The rows come from 6 hidden closed curves, with some noise, and rows from the same curve form a group. Each curve winds through 6 dimensions. The rows are also pushed far along 5 directions, which tell nothing about the answers.
(in the rows, 128 means zero)
Some rows, each with its group after it:
[140 130 149 145  97 117 155 177 132 125 150 141  82 103 128  97]  H
[118 151 121  67  82 127  86 161 145 128 133 154 148 160 120 104]  H
[129 133 167 135 118 139 143 100 161 139 142  82 105 114  90 125]  L
[117  99 140 212 175 149 134 145  53 161 101 121 114 117 143  95]  W
[113 137  86 112 135 136  91 182 120 143 115 129 150 160 162 166]  L
[141 127 206 169  96 154 162 196  96 172 145 109  84 112  84  66]  L
[119 146 137 132 100 139 108 160 162 126 141 122 116 137  96 119]  Y
[174 114 121 167 107 115 158 156  96  85 121 153 109  98 124 194]  W
[ 96 129 166 133 142 144 127 109 132 184 131  92 119 141 102  61]  Y
[118 131 162 149 114 142 101 152 110 164 112 117 109 135 106 101]  H
[141 137 113 111 137 138 106  40 156 117 122 112 144 119 102 158]  Y
[122 155 170  90  86 121 114 105 174 137 129 102 130 132  91 124]  Y
[134 118 133 138 133 146 106 100 120 153 119  90 110 122 121 156]  Y
[140 130 123 143 122 138 120 114 143 111 123 127 126 125 100 160]  Y
[126 159  84  41 116 140  66  78 183 127 147 120 162 150 132 137]  Y
[132 131 157 137 119 144 151 177 114 160 136 114 110 134 100 114]  P
[145 115 116 149 124 110 126  91 131  73 121 142 132 110 133 162]  Q
[137 114 154 181 129 130 168 139 101 152 128 116  93 114 102 120]  W
[159 119 125 128 114 128 149 132 108 117 132 136 140 117 140 115]  H
[132 120 149 120 117 107 153 176  89 146 129 170 127 135 148  79]  Q
[115 110 139 164 173 125 163  97 102 139 111 125 141 128 126 113]  L
[147 125 109 135 124 139 119 132 130 102 126 136 132 128 116 167]  Y
[136 101 132 149 151 143 125  81 105 137 116  95 115 116 130 157]  Y
[126 128 146 112 123 130 139  91 131 134 130 125 135 122 108  96]  P
[122 122 128 117 144 128 100 142  85 155 121 151 147 147 160  79]  P
[121 136 101 115 168 155  62 145 103 184 107  98 139 145 178 157]  H
[135 133 125 147 111 124  95 121 142  99 112 122 122 118 123 176]  Q
[140  96  95 138 171 157 106 148  81 116 140 138 128 130 177 133]  Y
[144 118 135 131 123 127 169 140 146 120 149 142 125 134 109 108]  P
[157 122 100 122  97 118 139  88 175  59 139 112 141 117 123 192]  H
[132  82  93 172 179 165  92 127  45 112 105 117 132 121 179 181]  L
[ 99 145 127 100 107 116 136 116 155 114 141 141 146 143 103  83]  W
[144 124  86 115 129 134 106 112 143  83 125 148 147 134 130 180]  Y
[121 123 113 115 144 127 142  61 154 107 132 138 161 144  96 116]  Q
[167  88 106 151 155 129 155  91  79 108 118 153 131 117 136 158]  W
[152  93 149 202 173 138 181  81  73 153 116 119 108  95 123 103]  Q
[116 138 137 139 124 143  89 135 147 123 119 109 124 138 106 144]  H
[147 126 127 117 120 116 154 117 132 125 126 145 135 133 110 141]  Q
[125 118 135 148 148 126 114  94 120 143 117 112 123 125 138 127]  P
[129 109 110  78 136 128 149 160  93 101 145 176 161 153 150  95]  P
[126 108 118 113 144 120 129 119 111  79 135 163 149 127 163 104]  H
[133 116 140 144 170 134 135  76 114 124 124 114 147 111 148 110]  H
[162 110  99 177 153 155 106 145  78 138 110 103 123 107 175 180]  H
[136 160 157  99  71 119 121 165 154 171 135 113 103 128 103 113]  P
[153 113 132 114  90 113 172  96 135  69 141 154 131 110  96 141]  L
[117 138 129 122 105 147  79 139 125 133 120 109 130 133 125 141]  L
[118 133 116 101 103 118 137 172 158 118 148 144 133 156 119 118]  Q
[123 138 138 147 110 145 106 133 145 145 124 106 111 136  90 129]  P
[131 129 135 114 110 143 100 154 117 164 125 107 110 135 134 134]  Y
[143 111 116 159 121 132  99 134 104  97 116 144 123 124 134 158]  W
[164  99 118  89 117 107 194 218  92  67 163 203 146 124 184  96]  Q
[160 104 118 146 138 122 173 101 106 109 133 145 127 106 138 126]  Q
[ 99 157 165 110  97 128 124  88 201 152 139  83 118 135  73  94]  L
[139  90 104 165 193 162  94 173  48 128 111 130 132 121 208 155]  P
[137 130 170 143 124 117 192  99 129 129 131 145 138 120  75  76]  W
[176 117 144 164  98 122 185 180 102 117 134 160 104 114  93 145]  W
[ 98 131 174 150 108 122 153  87 142 143 123 102 121 126  72  79]  L
[114 132 128 124 124 130 115 126 142 156 122 106 121 137 122 128]  Q
[140 113 137 155 121 123 168 118 128 119 130 133 110 116 100 129]  L
[120 136 134 118 124 109 172 126 124 124 134 140 137 120 130  98]  W
[120 134 129 133 142 112 125  96 129 140 108 114 139 117 152 126]  W
[144 131 122 139 119 127 127  75 170 104 122  94 121 104 109 183]  Q
[137 118 148 108 132 109 163  57 128 121 132 137 139 113 121  95]  P
[125 117 103  96 153 121 123  31 150 103 122 104 148 124 139 170]  P
[160 138 105  59  57 103 138 155 187  83 159 177 141 159  99 142]  W
[133  96 135 150 171 165 126 136  68 127 131 127 139 126 155 102]  L
[120 141 131 173 133 149  88 141 109 169 111 113 120 133 118 112]  Q
[127 117 130 147 145 150 124 133 104 126 120 115 126 134 116 151]  P
[164 117 150 133  96 119 174 206 107 132 141 146  94 120 127 141]  H
[146 124 134 153 137 136 124  71 123 149 108 109 120 119  99 154]  W
[134  94 149 168 179 147 145  75  97 119 136 114 123 108 133  96]  Y
[139 134 117 117 122 130 139 140 152 109 136 140 137 138 114 139]  L
[147 146 129  65  76 102 133 108 170  94 143 153 141 123 114 130]  P
[131 148 168 133  95 151 112 156 155 136 141  99 111 125  84 112]  L
[129 133 128 131 143 134 119  64 144 148 120 101 136 119 119 125]  Q
[123 129 143 139 133 146  94  81 122 164 103  84 144 137 115 126]  H
[139 102 125 148 136 117 156 110 112  95 136 159 131 131 123 108]  P
[147 142 129 129  92 127 122 129 195 102 143 104 101 116  99 173]  L
[ 85 139 156 114 150 153  97 105 136 198 125  86 133 157 115  59]  Y
[108 139 172 139 127 120 120  25 189  95 122  96 135 112  75 118]  H
[135 137 141  80  84 101 164 144 149  97 167 168 149 118 143  43]  H
[140 149 167 164  78 115 133 140 148 150 114 110  92 108  86 126]  W
[133 115 140 147 119 121 156 156 112 155 129 129 102 125 122 114]  Q
[140 130 147 177 123 135 109  75 117 141 100 103 108 106  90 157]  W

New rows, each followed by its group:
[146 109 133 145 125 110 148 157  94 122 121 153 117 124 146 142]  Q
[136 122 123 137 117 128 129 124 143  76 144 145 123 118 122 134]  Y
[118 158 154 141 102 120 106 147 160 155 130 107 113 128 118 102]  Q
[121 108 127 153 147 138 105  85 132 115 119 120 132 140 115 131]  W
[112 167 105  98  93 121  47 122 178 125 119 117 144 146 137 161]  Q
[145 115 164 156 125 128 173 107 126 115 122 124 120 117  78 141]  Y
[159 105 140 107 123 118 188  72 125  96 157 155 128 109 107  89]  Y
[119 144 134 134 126 117 151 129 126 135 124 121 132 116 130 121]  W
[122 155 146 163  99 141 110 175 137 188 119  83  87 126 100 148]  W
[139 127 137 114 112 145 122 143 136 102 145 129 133 130 116 125]  L
[137 167 127  62  93 123 120 137 162 145 150 146 145 135 118  84]  H
[115 131 126 127 141 120  98  98 131 146 108 115 137 137 139 141]  Q
[153  89 106 160 174 132 156 101  91 107 130 142 105  95 156 163]  H
[152 101 132 198 161 123 189 138  65 108 114 134 111  86 145 159]  W
[102 140 154  99 130 102 144  65 157 124 142 144 162 133 124  34]  Q
[165 126 101  85  95 115 136 139 128 105 138 176 145 140 124 145]  W
[126 136 122 117 105 128  90 194 118 138 132 142 101 128 155 124]  H
[141 136 109 121  86 140  78 204 118 127 118 137 112 144 130 174]  H
[160 103  74 138 159 151  87 147  64 141 107 145 137 142 173 188]  W
[137 126 134 155 135 112 146 133 107 137 113 122 120 106 154 137]  W
[127 112 123 139 134 127 130 137 112 126 134 154 133 144 135  90]  P
[130 155 104 115  85 124  88 108 182 101 127 130 137 139  97 158]  Q
[106 130 127  78 140 148 105 128 132 154 144 113 155 152 148  87]  L
[155  97  90 116 154 110 173 152  79 104 128 193 151 130 174 127]  L
[118 120 129 143 139 149  99 166  84 147 118 135 130 149 129 111]  P
[145 131 136 154 103 109 134 137 153 115 113 125 114 115 121 157]  W
[126  95 168 137 154 132 207  77 115 104 150 130 142 118 100  69]  L
[147 107  96 194 159 140  88 159  97 132  89 105 114 118 177 211]  W
[131 147 140 130  97 121  90 156 174 136 117 118 127 144 118 139]  W
[130 104 102 122 159 112 138  89 117  82 136 155 159 126 173 119]  Q
[113 150 140 132 120 119 106 121 149 145 110 113 131 129 126 132]  L
[145 136 125 129  84 106 130 121 146 106 120 141 119 115 111 149]  W
[129 123 124  84 126 131 103 137 112 128 125 135 150 142 158 134]  Y
[107 151 141 121 145 157  79  81 132 188 112  94 149 141 109  83]  H
[112 143 163 125  87 107 175 110 180 112 139 116 126 131  65 119]  L
[156 119 103 130 103 101 140 130 146  61 141 158 127 113 145 171]  Q
[111 106  77 150 175 137  78  91 101 104  94 110 155 132 179 203]  L
[140 122 140 135 114 115 136  92 107 121 118 150 131 116 113 103]  W
[116 133 114  96 107 146  91 181 110 127 131 142 132 151 139 123]  P
[130 112 141 117 132 128 144 128 113  89 137 136 128 111 146 123]  P
[120 131 128 112 136 144 125  86 161 107 138  99 150 140 103 147]  L
[128 109 138 142 132 125 134 102 128 107 133 145 132 138 110 101]  W
[118 145 118 134 144 141  98  61 182 136 112  87 139 132  92 163]  L
[105 138 113  93 127 128  65  49 190 109 121 116 164 160 110 130]  W
[146  98 137 163 145 133 158 145  93 109 125 132 114 106 147 132]  Q
[151 103 172 172 113 116 207  90 133 100 141 117 116  96  94  99]  H
[126 155 148 175 101 141  98 137 175 149 127  67  73 102  98 165]  H
[163 127 146 106 101 118 180  85 159  95 163 144 119 104  87 108]  Y
[103 166 167 149 105 140  90 161 155 194 132  85  85 120 108  79]  H
[126 110 137 160 166 135 136 121  67 162 128 154 142 124 156  35]  Q
[122 136 131 159 134 143  94 151 153 146 126  93 111 132 134 149]  P
[ 97 122 127 117 156 152  76 109  91 147 116 118 161 145 154  84]  L
[150 104  94 111 123  99 151 143 112  78 125 181 149 124 177 135]  W
[140 126 143 147 135 138 140 155 124 129 132 116 122 111 144 118]  Q
[124 146 125 118  94 141  64 173 132 146 114 119 115 145 122 153]  H
[131 121 117 129 154 130 121  79 123 141 109 121 148 137 125 153]  Q
[107 138 153 125 130 138 100  48 166 102 116  80 133 109  98 153]  P
[135 100  79 128 143 151  94 177  73  97 122 151 132 139 174 175]  P
[148 128 177 136 103  92 218 145 124 138 140 171 114 114  87  57]  L
[172 104 120  76  86  81 218  99 183  12 180 201 134 108 111 113]  L
[110 126 141 151 163 142 131  67 123 165 117 116 151 142  93  73]  Q
[118 158 108  81 107 112 114 144 140 120 129 143 162 139 149 130]  W
[140 137 129  97 104 114 140 144 146 130 146 147 108 120 125 123]  H
[145 129 120 113 119 130 128  89 137 115 130 122 156 124 135 125]  H
[134 161 152 140  74 145  96 233 142 178 128  95  87 128 121 133]  Q
[146 118  99 121 120 138 114 133 105 115 121 135 130 125 142 173]  L
[124 124 167 119 109 124 153 167 120 120 145 133 111 112 132  86]  P
[128 125 141 137 107 136 103 165 110 137 118 134 107 131 119 131]  H
[102 113 139 117 159 148 117 131  84 149 126 114 140 137 149  89]  P
[112 135 131 122 118 138  83 133 144 141 128 125 133 158 115 103]  W
[101 147 133  94 115 141  90 106 155 125 124  91 136 139 111 145]  P
[148 119  86 104 132 141  94  60 152  97 125 103 133 124 131 211]  Y
[113 115 138 163 145 125 168  99 111 112 129 131 127 119 106 101]  W
[158 142 139 146 116 134 143 110 147 138 133 111 110 103  97 145]  H
[139 127 147  81  88  99 159 111 153 106 141 156 128 130 105 112]  H
[132 112 123 113 141 133 159 112 134  94 145 141 153 136 119 121]  L
[159 125 132 112  81 118 148 188 151 116 145 165 124 151 103 125]  W
[162 120 118 141 131 127 144 128 120  98 134 130 127 100 151 159]  H
[139 101  94  92 157 126 107  63 122  73 122 131 166 129 167 185]  Y
[154 101 139 145 133 138 156 139 114  80 146 143 121 112 124 129]  L
[120 123 105  98 130 120 126 103 124 103 135 174 169 147 136  75]  Q
[138 111 121 156 141 112 134 106 130 103 107 131 134 114 146 154]  W
[133 119 129 126 120 115 161 186 110 122 134 173 143 139 140  74]  W
[116 150 108  84 108 110 105 115 177 108 139 148 147 137 135 114]  Y
[118 133 146  82 127 132 104 101 124 148 121 120 153 143 132 109]  Y
[153 110 140 204 124 128 169 180 105 119 116 132  97 111 115 153]  W
[133 140 131  60  84 134 123 197 135 109 166 166 150 151 134  72]  L
[111 122 121 115 150 151 103  93 137 141 134 102 137 143 126 114]  Y
[130 136 143 123 125 138 109 144 134 122 128 122 134 122 136 125]  P
[129  95  90 143 167 132 116 130  96 114 128 154 144 143 174 121]  P
[137 119 138 163 146 121 133 145  96 143 110 130 114 111 154 135]  L
[140 103 124 124 130 116 132 107 139  86 134 161 145 143 126 115]  W
[149  88 127 166 117 123 198 182  95  87 144 145 101 117 129 161]  L
[174 119 152 131 104 126 190 186 101 129 167 167  97 106 119  81]  Y
[126 130 148 103 123 133 158 124 138 138 142 124 135 139 101 101]  P
[167 121 139 147  98 106 195  87 145 101 143 149 114 102  78 130]  Q
[158 128 141 147  93 140 142 169 151 118 146  95  84 109 109 189]  L
[115 115 146 118 140 132 113 110 107 152 118 115 128 132 147 102]  Y
[104 112 115 111 142 123 149 105 129 103 136 132 156 147 132 124]  L
